The same things were measured in two ways. Each way mixes the same 11 hidden numbers, adds some noise and spreads widely along 6 directions of its own, which tell nothing about the thing.
(in the rows, 100 means zero)
Some things both ways: the first way, then the second way.
116 57 122 127 76 93 95 127 119 104 89 85 98 95 111 113 123
109 88 89 99 113 109 99 121 79 81 57 115 106 97 120 98 91 76 103 103 116
 128

95 85 79 101 119 66 88 108 113 100 110 84 113 108 104 89 133
77 106 101 94 102 100 96 107 113 97 88 100 99 115 109 105 95 99 102 98
 90 109

99 81 87 120 86 96 62 131 105 116 108 87 125 94 111 100 125
95 93 103 96 119 136 86 127 99 97 69 107 105 107 106 115 130 98 90 86 88
 106

126 107 142 94 96 112 84 138 115 102 97 96 100 88 89 122 85
99 118 87 87 93 78 105 99 97 90 94 68 116 107 101 94 115 65 90 91 112
 102

89 124 136 73 138 98 101 113 80 86 101 122 75 98 94 101 95
79 103 92 76 101 98 82 105 103 94 92 133 105 93 95 133 133 79 93 92 100
 96

104 72 123 91 98 103 99 109 84 94 90 115 107 86 105 117 85
109 96 115 99 102 75 98 115 76 85 85 105 114 86 109 87 86 88 116 122 116
 119

113 121 81 92 112 117 104 100 125 100 79 119 120 114 110 128 75
104 102 84 102 132 100 114 105 111 83 96 75 101 115 110 85 94 86 94 96
 90 103

75 96 81 111 85 131 103 82 101 93 89 104 102 95 115 111 85
127 87 91 103 120 145 115 103 95 107 80 115 110 95 96 95 112 112 89 83
 100 97

104 98 129 101 111 108 103 126 75 88 115 122 111 116 103 111 122
83 98 117 85 97 78 107 103 105 108 88 108 103 66 102 112 91 98 108 108
 106 113

99 80 94 110 87 116 84 97 103 96 101 76 77 64 100 104 107
113 105 105 106 104 142 94 107 106 102 89 99 97 135 87 72 104 125 100
 103 82 95

113 65 103 97 132 89 96 101 75 105 117 130 143 107 80 132 122
82 85 125 92 102 92 106 102 122 97 83 131 109 134 80 84 99 104 92 102 94
 82

111 83 127 102 62 111 98 86 89 95 66 124 98 123 120 85 96
105 110 100 88 98 100 83 92 92 107 108 105 97 101 96 92 120 110 110 105
 100 91

82 84 115 97 104 95 101 118 61 88 119 114 105 84 114 104 110
110 82 133 98 86 119 97 119 110 119 61 111 94 110 78 75 104 109 115 111
 104 100

107 124 106 79 116 115 95 100 105 86 85 147 100 96 142 146 61
94 103 90 75 69 79 109 76 118 90 118 121 114 92 126 114 103 96 102 79
 113 90

97 124 74 100 102 96 91 88 100 108 100 79 96 86 105 106 89
122 84 104 117 108 118 95 106 87 108 79 106 73 78 99 89 84 118 87 101
 109 96

104 76 100 111 90 108 98 103 95 94 110 103 94 89 122 126 102
95 87 106 102 108 99 96 109 107 80 109 122 99 108 114 101 81 102 116 107
 97 112

72 101 75 83 108 101 88 74 104 104 70 78 89 72 104 82 73
121 115 88 108 99 134 83 119 73 89 132 62 100 111 114 118 129 105 85 78
 77 93

93 89 105 80 116 85 98 86 99 102 98 88 80 72 95 107 64
81 100 94 98 105 68 76 100 91 70 96 151 113 93 107 117 93 82 105 121 106
 101

123 86 105 97 99 95 105 107 87 94 83 140 110 115 104 118 101
121 93 109 93 99 109 100 115 97 79 110 77 89 110 114 87 109 94 97 92 98
 99

107 116 87 98 91 89 95 89 119 109 55 86 92 90 106 108 72
109 102 82 96 114 96 104 94 96 97 83 105 113 130 101 82 111 92 95 98 87
 72

101 103 87 102 89 97 107 92 85 79 104 95 101 87 109 117 100
112 91 120 109 92 119 102 107 116 100 105 95 93 106 86 85 98 117 96 99
 93 89

110 117 111 90 108 82 127 73 100 95 74 96 96 114 95 104 86
88 117 79 90 85 80 91 85 117 92 114 118 102 112 93 113 110 86 94 95 92
 71

103 71 129 121 107 111 110 110 95 95 117 123 127 117 94 106 147
85 102 110 107 105 108 95 112 109 86 119 70 76 114 105 100 82 104 84 91
 91 114

97 92 113 125 63 95 135 82 111 98 65 100 89 127 127 86 104
125 99 74 107 88 139 89 106 89 91 106 75 72 92 117 109 103 93 92 82 97
 100

103 77 77 108 81 120 90 86 97 103 107 101 95 92 94 106 92
133 102 96 99 112 120 100 111 99 78 106 97 91 102 119 83 101 111 98 94
 103 105

152 102 104 110 84 111 87 120 124 93 91 83 86 76 90 146 114
97 127 90 99 80 92 105 81 117 92 103 103 114 105 104 88 89 112 93 106 93
 85

151 108 107 103 95 111 94 121 102 94 98 96 83 85 82 132 114
109 107 106 105 97 146 83 114 108 86 79 106 88 84 88 99 112 111 79 105
 97 104

102 73 119 105 80 87 109 110 89 86 99 98 94 92 117 119 93
111 79 108 100 108 83 103 116 104 85 87 104 109 134 95 73 92 73 124 112
 104 102

Other things, the second way, with their names:
z107: 88 100 92 114 99 91 103 77 92 100 108 93 97 81 106 103 72 106 87 104 95
 92
z76: 108 94 115 100 82 108 95 110 103 96 121 90 93 97 95 99 94 96 107 91 121
 124
z625: 111 85 89 126 129 125 92 104 78 107 88 54 76 89 83 89 93 82 87 100 104
 110
z904: 106 123 80 89 91 79 96 95 94 100 93 102 102 102 104 101 112 90 86 89 109
 85
z960: 111 88 108 106 100 124 115 109 112 91 100 75 89 106 105 86 86 100 82 75
 116 122
z510: 79 113 87 104 116 129 75 110 119 92 118 113 114 112 91 132 131 104 97 92
 69 96
z881: 140 105 106 97 79 124 103 104 72 108 79 84 102 84 94 75 113 107 96 102
 114 98
z475: 112 95 94 109 113 86 101 79 86 92 107 103 98 75 98 86 88 100 89 103 125
 101
z726: 122 83 100 118 111 111 99 111 76 96 106 97 100 45 109 120 91 102 95 98
 109 111
z873: 90 88 105 99 107 86 75 123 96 69 118 123 91 84 125 137 104 91 99 98 91
 99
z534: 122 114 92 106 109 157 86 115 106 101 84 81 85 112 81 84 122 109 89 96
 91 104
z617: 79 117 94 87 113 110 90 105 105 101 49 124 109 122 100 91 112 105 97 112
 85 98
z749: 89 91 107 102 85 104 96 97 106 126 84 108 105 97 85 105 100 101 117 106
 93 92
z319: 80 97 85 87 100 77 99 90 101 111 83 125 103 122 112 101 86 90 127 106 97
 102
z211: 87 98 111 100 92 95 106 86 110 101 116 105 100 102 90 90 74 110 113 118
 91 100
z912: 100 100 122 87 73 87 103 107 113 101 134 101 102 106 103 105 96 113 119
 98 89 94
z199: 109 118 101 78 75 78 119 90 100 118 59 114 133 90 95 79 107 98 112 113
 110 87
z921: 101 109 107 92 96 72 100 82 90 91 141 87 95 65 107 98 83 105 111 115 110
 109
z618: 119 77 95 103 98 123 94 108 103 91 121 125 98 111 106 112 110 101 104 77
 103 95
z855: 85 115 83 83 125 73 90 116 97 75 92 106 109 124 122 98 98 75 124 118 89
 117
z698: 95 105 97 99 103 95 85 117 97 89 119 101 90 73 114 133 100 94 103 95 99
 115
z956: 106 114 94 70 86 92 110 76 101 104 98 122 92 82 120 92 95 120 103 100
 108 93
z688: 97 101 102 102 76 101 95 95 119 93 133 92 99 124 96 99 98 99 105 87 100
 97
z344: 132 86 109 99 66 141 114 76 109 125 55 113 92 99 83 48 86 124 109 106
 125 97
z564: 90 97 109 107 80 100 95 97 107 100 111 94 84 100 95 101 75 106 102 106
 94 98
z348: 89 125 96 93 89 115 90 88 100 87 109 94 107 98 107 101 107 112 84 97 97
 104
z705: 115 99 70 110 126 136 99 103 103 100 73 104 104 111 89 92 111 88 97 93
 101 104
z227: 88 106 82 97 103 78 100 90 81 99 102 120 109 83 119 123 86 97 98 100 99
 99
z102: 128 83 109 110 74 121 113 86 103 110 86 80 81 82 87 69 81 104 96 101 117
 92
z827: 127 101 83 95 115 100 91 142 83 85 100 100 108 109 112 119 123 67 111 83
 112 120
z288: 112 104 110 92 97 93 106 107 102 123 96 103 119 87 78 98 116 101 114 99
 108 98
z299: 98 92 121 102 112 82 124 93 112 103 114 99 115 104 90 84 86 113 97 102
 93 87
z3: 111 95 81 95 112 107 90 99 89 107 79 108 94 134 96 79 110 88 117 104 100
 95
z266: 99 123 79 78 118 100 98 115 109 104 68 102 101 101 112 105 122 91 104 92
 101 111
z187: 96 95 99 92 96 106 101 96 97 112 86 127 109 105 101 105 103 109 102 94
 97 91
z148: 106 101 93 90 105 88 93 101 94 109 98 111 91 75 108 112 107 97 106 94
 116 106
z545: 96 125 89 80 102 93 101 118 106 73 84 117 110 112 127 106 104 96 88 94
 94 107
z113: 100 103 88 105 110 77 107 84 91 122 116 70 105 105 80 94 103 84 102 96
 100 87
z812: 78 98 92 101 113 91 93 129 122 77 106 110 94 119 103 129 94 71 96 87 93
 114
z648: 78 117 104 95 91 79 108 84 113 113 92 113 106 98 84 91 76 109 103 116
 102 100
z272: 107 96 119 94 87 47 133 90 75 110 115 102 105 56 130 103 55 118 98 96
 124 108
z21: 103 83 98 106 124 115 104 110 104 102 103 101 90 143 92 88 96 100 98 88
 89 96
z868: 97 108 100 103 104 77 100 107 105 83 104 95 91 142 109 73 73 101 111 115
 86 96
z476: 92 104 117 92 58 97 93 81 111 98 96 123 92 100 98 84 80 119 106 118 102
 89
z730: 127 75 105 99 119 81 117 97 95 89 115 86 93 89 118 76 81 90 113 93 130
 118
z383: 91 96 108 91 87 77 103 87 94 87 132 118 110 48 116 131 92 102 93 93 117
 108
z471: 112 116 100 80 76 58 115 81 82 113 108 86 115 61 118 91 90 100 131 119
 108 99
z133: 122 94 99 90 130 105 114 116 81 123 67 96 91 83 107 85 96 101 118 100
 121 132
z679: 111 77 122 117 116 118 95 109 99 114 124 83 100 105 65 92 110 102 110
 102 93 97
z120: 104 118 106 93 109 86 100 106 100 98 71 103 108 106 87 72 101 99 100 120
 105 102
z677: 97 94 98 107 118 84 110 97 89 83 97 109 92 91 111 95 65 97 83 101 116
 116
z740: 106 87 101 112 105 129 101 98 117 109 103 92 83 140 79 70 83 108 115 103
 93 104
z100: 100 90 129 83 83 94 119 86 111 114 82 126 95 92 98 74 79 130 109 115 103
 91
z872: 105 97 102 105 91 82 106 111 97 113 98 101 108 129 93 93 89 95 114 98 98
 92
z877: 112 113 58 88 102 72 116 84 90 88 97 91 108 54 139 118 96 73 90 84 119
 102
z761: 89 104 129 92 90 105 106 95 121 127 60 115 110 97 58 79 111 116 90 113
 100 83
z112: 94 90 100 103 122 107 98 106 100 93 112 126 115 114 108 110 101 113 105
 97 80 93
z987: 111 111 95 72 77 98 108 89 104 101 85 97 103 93 119 91 115 100 97 88 108
 90
z162: 107 110 107 102 113 98 84 122 79 89 97 95 117 97 96 100 118 90 104 109
 101 112
z63: 105 96 93 101 99 90 83 107 82 68 127 101 109 116 117 108 104 78 108 99
 101 104
z930: 100 98 105 97 97 90 84 117 99 78 131 55 95 125 108 102 119 71 104 90 92
 101

Some of these things the first way, each followed by its name:
89 108 82 97 108 98 102 70 95 103 91 92 66 101 101 79 74
z956
116 104 76 74 127 53 116 61 99 90 72 95 83 88 115 104 72
z476
110 101 116 98 85 75 77 131 101 86 106 81 74 89 106 102 109
z930
123 115 97 95 96 90 124 92 100 88 81 109 96 111 115 133 78
z102
114 79 91 122 50 116 112 88 96 103 82 90 127 115 125 117 85
z726
91 79 98 99 122 93 103 92 97 103 110 94 93 77 86 99 107
z868
93 123 120 84 118 108 92 99 102 103 96 98 93 83 82 96 83
z904
92 79 95 104 80 104 107 89 104 93 99 101 85 92 121 112 83
z344
79 112 107 86 128 98 105 92 105 93 77 104 84 90 110 103 99
z227
119 115 104 80 148 92 100 99 84 69 75 150 116 116 109 144 136
z272
118 78 79 103 125 104 74 116 115 103 139 104 133 104 89 139 125
z960
91 93 109 98 101 114 100 98 72 104 118 93 134 86 87 99 81
z761
89 103 116 110 109 82 115 100 99 84 123 68 101 95 113 105 119
z812
80 94 128 96 104 148 73 119 110 97 120 108 80 46 90 110 82
z348
96 106 113 100 99 116 91 120 114 117 114 92 106 107 92 101 90
z625
93 124 107 110 62 99 91 91 97 94 94 68 81 106 133 82 88
z148
95 91 92 106 84 114 106 100 123 96 89 90 101 116 102 103 103
z705
98 96 120 92 97 130 96 103 81 87 128 105 64 91 87 105 80
z921
98 89 88 86 101 97 92 110 98 76 115 144 107 141 108 122 120
z730
103 99 120 87 103 110 97 124 86 90 91 111 97 76 92 117 89
z199
92 108 81 91 111 97 86 109 101 69 84 111 76 88 116 126 129
z112
85 81 77 97 114 91 83 104 90 101 119 92 107 139 93 70 142
z133
81 91 102 101 102 122 106 101 79 76 113 127 122 99 94 126 109
z299
101 90 110 107 105 80 119 95 93 87 106 85 88 96 103 106 117
z564
126 77 112 90 119 78 121 103 62 61 92 147 104 130 108 129 154
z912
110 79 107 116 99 108 100 91 100 102 91 103 112 115 113 117 118
z21
79 108 108 108 89 120 91 110 102 108 102 94 108 107 113 74 100
z266
89 102 83 95 104 97 100 78 89 106 112 75 105 99 115 87 77
z698
93 97 101 85 111 97 109 86 84 75 102 121 103 112 104 113 90
z383
93 96 96 91 103 92 86 87 108 120 85 79 75 95 115 86 70
z3
